The first 5 rows are patterns. Each new row is the sum of 2 different patterns, raised or lowered, with some noise. Before adding, each is slid sideways (what falls off one end comes back at the other) and multiplied by a number that may be negative. Names go in the order of the patterns.
Some rows, each with the names of its patterns after it:
[  5.3  -7.0  12.4   1.0  13.4   6.7  -7.6   7.4  -4.9   2.9  18.2  15.1
  -0.9   6.1  -1.3   3.0  11.2   5.3   0.5  -0.4  -5.2  -2.0   0.7  19.8
   1.6  -0.1  -6.9 -16.0  -0.4  11.2   8.6   3.2  -0.2  -3.6  -8.5  -2.7
  -3.5   6.3  -8.0  -3.7   7.7   1.6   1.0 -16.1] | R
[  8.4  -9.4  -9.2  -0.2   3.8  12.1   3.7  -8.0  -1.2  -8.5  -1.1   6.5
  -1.4  -0.4   1.1   7.0  20.2   0.9  -3.1   5.4   0.1   5.4  -4.5  -2.8
 -22.9   4.4  21.1  -5.5   1.2  16.8  -0.8   1.0   1.0   6.5  -4.4  15.0
  -3.1  -9.1 -10.1   1.5   8.7   0.1   1.3 -19.6] | X
[  7.1   5.2   1.3   6.0  -3.2  20.3  -3.7   0.9   5.1 -15.7  -2.5   1.6
  -1.5  11.0  -2.5  -0.9   1.3  -6.3  -6.3 -12.2  -4.5 -16.2  20.3  -4.9
   0.0  -2.4   6.0 -18.0 -12.3   1.8  -4.6  -2.0   3.3  -7.4  -0.2   1.3
   7.3   4.9  -8.8  -2.3  13.2   9.2   2.8   3.3] | M
[ -2.7 -14.0   0.9 -10.1  -7.1  -2.4  17.0  -4.8   4.4  -0.5   4.5  -2.7
  -5.1  -5.5  -5.8   9.9   1.0   1.2  -6.4  -6.3   2.6  -9.5   2.6   2.9
  12.6 -22.9   3.9   6.4  -0.6  19.3  -7.4   1.6  -9.2  -3.6  -3.1  -4.8
   9.8   1.5  -5.7   0.7 -13.3 -22.9 -10.3 -22.9] | U
[-14.9  -0.9   8.4  -7.5  -9.7  -3.3  -3.4  -2.5  21.1  -0.6   3.2   0.5
  18.6 -20.0   1.1  -8.3  -3.7  20.1  10.7   8.3   2.9 -22.9  22.9  -2.4
 -11.1  12.0  -4.7  22.9   1.3  -0.1  -3.0  -3.8  -0.5   1.1  -3.6  -4.1
   6.5   1.6  -3.1  -4.6  -0.2  -3.1  -4.0   3.4] | A

New rows. What belongs after each?
[28.7 23.9 11.9 32.7 17.0 -0.9 14.8  1.8 15.5 13.2 20.6 10.0  8.8 14.6
 41.0 18.5 14.6 13.3 22.5 15.0 11.4 12.2 14.2 24.7 23.3  8.2 17.3 14.2
 19.2 23.8 24.3 21.6 31.8 -7.3 25.8 26.3 18.3 41.4 17.1 29.7 15.2 28.2
  4.6 19.7] | M U
[ 20.6   2.0  10.5  -7.2 -21.6 -12.4  -3.6   0.2  16.7 -15.3  -1.9   5.9
 -23.1  21.9 -25.8  -9.3  -1.1 -14.6   7.3  -2.7   4.8   4.3   4.3  -3.3
 -11.4  -0.2   7.1  -2.5  11.9  21.7   3.1  31.7   1.2   2.5   3.9  15.5
   7.8   3.4 -13.9 -16.7  -5.0  -4.7  -6.7 -17.2] | U A
[ 17.2  43.2  27.2  34.8  15.6   2.8  28.4  16.6   7.9  22.2  -4.8  32.7
   8.6  10.5   4.9   9.6  14.0  15.8  11.8  -0.8  14.7  11.7  13.0  11.9
   8.4  16.0   5.9  10.7 -10.2  27.0  14.3  -0.3   4.0  -5.5  13.3   7.3
  34.6  13.3  16.0  15.3  18.2  -6.2  15.5   3.5] | U A
[ -5.8   5.9   2.9   7.2  -7.6  -1.4  10.8   5.4  12.2  -7.9  14.2  -7.8
  -5.7   3.2 -12.3  15.2   2.5  13.4   0.2  10.6   9.6 -11.6  -0.1   6.5
  14.3  10.0  28.4   2.3  21.5  -5.0   9.4   7.2   5.3  12.1   2.7 -26.1
  -4.6   0.3  -1.2  -1.0   1.8  -1.9   2.9   7.0] | R U
[-30.9 -21.1 -20.3 -14.0 -29.6 -40.7 -22.3 -27.0 -18.5 -14.5 -30.2 -13.8
 -24.8 -20.6 -30.8  -7.6 -27.6 -20.2 -16.1 -38.5 -13.8 -19.7 -11.1 -18.7
 -16.1 -20.7 -18.2 -26.8 -16.9 -20.8 -21.2  -3.8 -12.9  -3.2 -12.4 -12.3
 -24.2 -12.3 -20.3 -24.9 -46.3 -20.9 -37.7  -8.8] | M U
[  4.3  -9.9  -7.0 -10.1  -6.6 -13.2   5.2 -19.4 -20.5 -18.1  -6.9  -3.8
  -9.3  -6.4 -31.0   8.4 -18.9 -26.4  -5.7  -0.2   2.2  -5.3 -16.4 -29.7
 -18.7 -14.8  -6.4 -27.6   4.4 -11.6   1.3   9.6 -27.4 -22.5 -12.8 -13.6
  12.1 -33.9 -12.1 -23.0 -16.5  11.3 -34.4 -10.9] | X A
[ 15.8 -15.4  -6.8  -3.0  -1.8  18.4  15.4  13.2  12.7 -15.5  33.9 -17.2
  -5.1  12.4  -0.8  16.3  16.5  10.7  -3.3   1.9   3.0  -0.4   3.6  -2.2
   6.3  -3.4  -5.4   4.2   2.5 -12.0  -9.7   2.0 -14.2  -5.3   4.9  -7.0
 -11.8   0.8 -18.2   2.0  19.6  -3.3  16.7   3.6] | M A
[-25.3  -4.0 -21.3 -11.9  25.1 -31.4  -6.8   2.0 -16.3  -9.2 -20.2 -13.1
 -16.9 -14.6  -4.8  -3.0 -11.1  -5.5 -20.1 -10.0 -18.0 -13.1  -5.2  -6.5
   1.8  -2.3 -19.4   3.1 -14.8 -18.2   2.0  -2.1  -6.2  -5.4  -1.9 -14.3
  -7.7 -15.2  -6.3 -28.0  12.4 -13.6  -4.0 -23.5] | X A
[ -4.8 -26.5 -13.7  -4.2 -11.7  -6.9 -21.2   1.5 -14.8  10.3 -25.0   3.4
  -6.3 -16.5 -10.5  -3.6  -0.6   2.3   5.4 -10.5  -8.5  -8.0  -9.4  -3.3
 -12.3 -14.6  -5.6 -14.8 -23.6 -17.7   3.6 -13.3 -16.6 -21.7 -26.9 -16.1
  -0.2 -18.4  -5.2 -12.4 -18.8  -8.0 -12.1 -16.0] | R M
[-13.7  -3.5  -9.1  -6.9   9.0   5.6  -5.0  15.2  -3.9  -2.3   5.5   1.4
  -4.8 -12.1 -10.3   2.5   7.5 -14.2  -9.5  -8.4  -9.4  -6.3 -13.8  -1.1
  -4.9  10.3 -38.5   4.8   1.4  -6.7  27.5  -5.0  -2.0  -7.3 -15.7  -2.3
  -4.5   4.1   5.8   0.2  10.8  -7.3  -2.7 -28.8] | M U
[-11.6  -8.6 -13.2  -7.5  -0.4   3.6  -3.7  -1.8  -7.5  -3.5   9.6 -11.1
 -13.5  -0.8  12.7  -7.0   1.8 -12.8 -23.8 -15.8 -13.3  -1.4 -26.9  14.4
  -9.3 -12.0 -13.7 -22.7 -19.5 -11.8 -10.9   5.0 -29.0  -5.1   3.3 -12.4
  -0.9 -26.1 -20.7  -7.3  -3.7   1.2   5.1  -6.6] | R A
[-15.3 -33.5   3.0 -10.0 -39.1 -13.6 -15.8   1.8 -14.4 -10.9 -23.0 -17.3
 -12.9  -5.8 -11.6 -25.3 -10.6  -0.8  -7.8 -14.4 -11.3 -10.2 -12.4  -9.3
 -21.1 -17.0  11.4 -22.9 -21.1 -11.3 -29.4 -17.5   5.9 -15.2  -0.5 -15.0
   1.9 -28.7 -18.5 -25.9 -27.7   0.2 -18.5  10.9] | M A
[  3.7   9.2   7.1  29.0   4.3  17.1  16.6  15.7   8.4  -1.5   5.1  18.0
  10.4  16.1  14.1  -4.8  12.3  17.7   5.2  -2.0  -9.2   7.9  12.1  20.9
  11.3   8.7  16.3  26.3  18.2   8.4 -13.1  13.8  24.1   2.8  16.7  12.4
  -5.5  20.8  13.3 -10.4  22.2  14.9  36.4  10.8] | X A
[  1.9  -1.6   9.3 -15.3   0.2  -4.9  -2.2   7.1  -5.2  -0.8  11.2  21.9
   2.0   4.9   7.2  16.7  -7.3   0.9 -12.6  -8.2  22.7  18.5  10.0   4.9
 -32.9  29.9  -6.0 -14.5  13.8   0.4  31.9   5.9  -4.4  -2.1  -7.6   0.4
   7.1  -2.1  -2.9   9.3   7.6  13.2  -1.9  -0.5] | X A
[  5.3   0.5 -14.7 -10.9  -6.4   0.5  14.0   1.2  -5.7   1.8  -8.7   4.7
  -5.9 -12.1 -25.6  -1.6  22.2 -12.9   0.9   1.0  -6.2 -12.6  -9.2   5.3
 -13.0  10.2  -9.1 -25.5 -23.0  -3.5  -2.1  -4.1  -5.8 -28.8  -1.0 -13.5
 -12.3  -1.4  -0.9   4.2 -15.3 -13.1  -5.4  -7.4] | R X
[  4.3   5.0  -3.5 -10.1  -0.1   0.3   2.7   5.1  -0.7   1.8   7.2  -3.2
 -16.7  18.6   2.8  -3.7   0.5 -13.7 -12.2  -2.2   1.9   0.0 -13.2  16.5
  -9.7   3.7   5.6 -16.9  -1.4   7.5   2.9  30.4 -17.1   9.8   5.5  -4.2
   7.1 -16.2 -14.0   1.6  -1.8   2.0  -4.0  -0.5] | U A
[  0.1  -3.3   5.2 -17.9   2.5   8.6  -5.8  -2.9   2.2   7.3   2.0  29.0
 -12.5   7.1   1.6  18.4 -19.2  13.5   2.2  -3.1  20.8  11.3   5.5   8.4
 -16.7  19.0  -5.9 -11.2  16.6  -0.9  11.2  -3.8  -1.1  -3.6  -6.7  -2.9
   1.0  -6.2   0.1  -6.7   5.3  -2.2  -6.1  11.6] | M A
[28.5 22.6 16.8 23.0 21.0  3.5 31.0 26.5 15.4 15.5 24.7 25.0 21.5 21.9
 16.4 11.6 14.9 12.4 14.1 24.7 12.8 20.0 10.6 -5.9  8.2 20.4 18.7 12.6
 11.2 11.0  4.5 13.9 -1.3 21.4  9.0  8.1 30.2 17.1 14.5  3.4 11.4 11.4
 23.7 14.1] | R M
[  5.5  11.0   1.9   7.0  15.1   7.6  -8.4  -3.9  12.9   6.4   3.8   0.4
   3.5   5.2   5.4  -8.5  14.7  17.3 -12.3  26.6  15.2   7.3  24.6  -6.5
  11.6   3.3   5.2  13.1  11.4  26.9  14.6  19.7 -10.4   4.7  -7.1   4.3
 -12.9  24.7  10.9   8.2   6.0   6.1   3.8  27.5] | M U
[ -0.1  -7.5   1.1 -26.2   0.8   5.1 -20.9 -17.8 -11.0   5.9 -14.1  21.8
 -19.1  -4.1 -18.5   5.2 -17.7 -12.0  -8.7 -12.3  -4.8 -10.8   3.2  -9.5
 -26.7  13.2 -20.0 -22.5   4.9  -9.2  21.3  -2.9  -6.1 -28.0 -11.4  -6.3
   2.2   6.1  -9.6 -11.2 -13.2 -13.3 -11.3  -2.2] | R A
[ -1.3  -0.1  16.6   5.8   3.9 -18.5  -3.7   5.8   2.8  19.4   6.8   3.6
 -21.8   4.5   8.4   6.0  26.8   0.1   8.1  -9.6   8.4   4.2  -7.5   9.8
   3.8  12.9  -0.7  -0.2 -24.3  -5.1 -26.0  -4.8  -0.1  -1.8  -0.4  -4.1
 -14.3   3.6   1.0   1.7   4.1   4.2  -8.5  -3.9] | R U
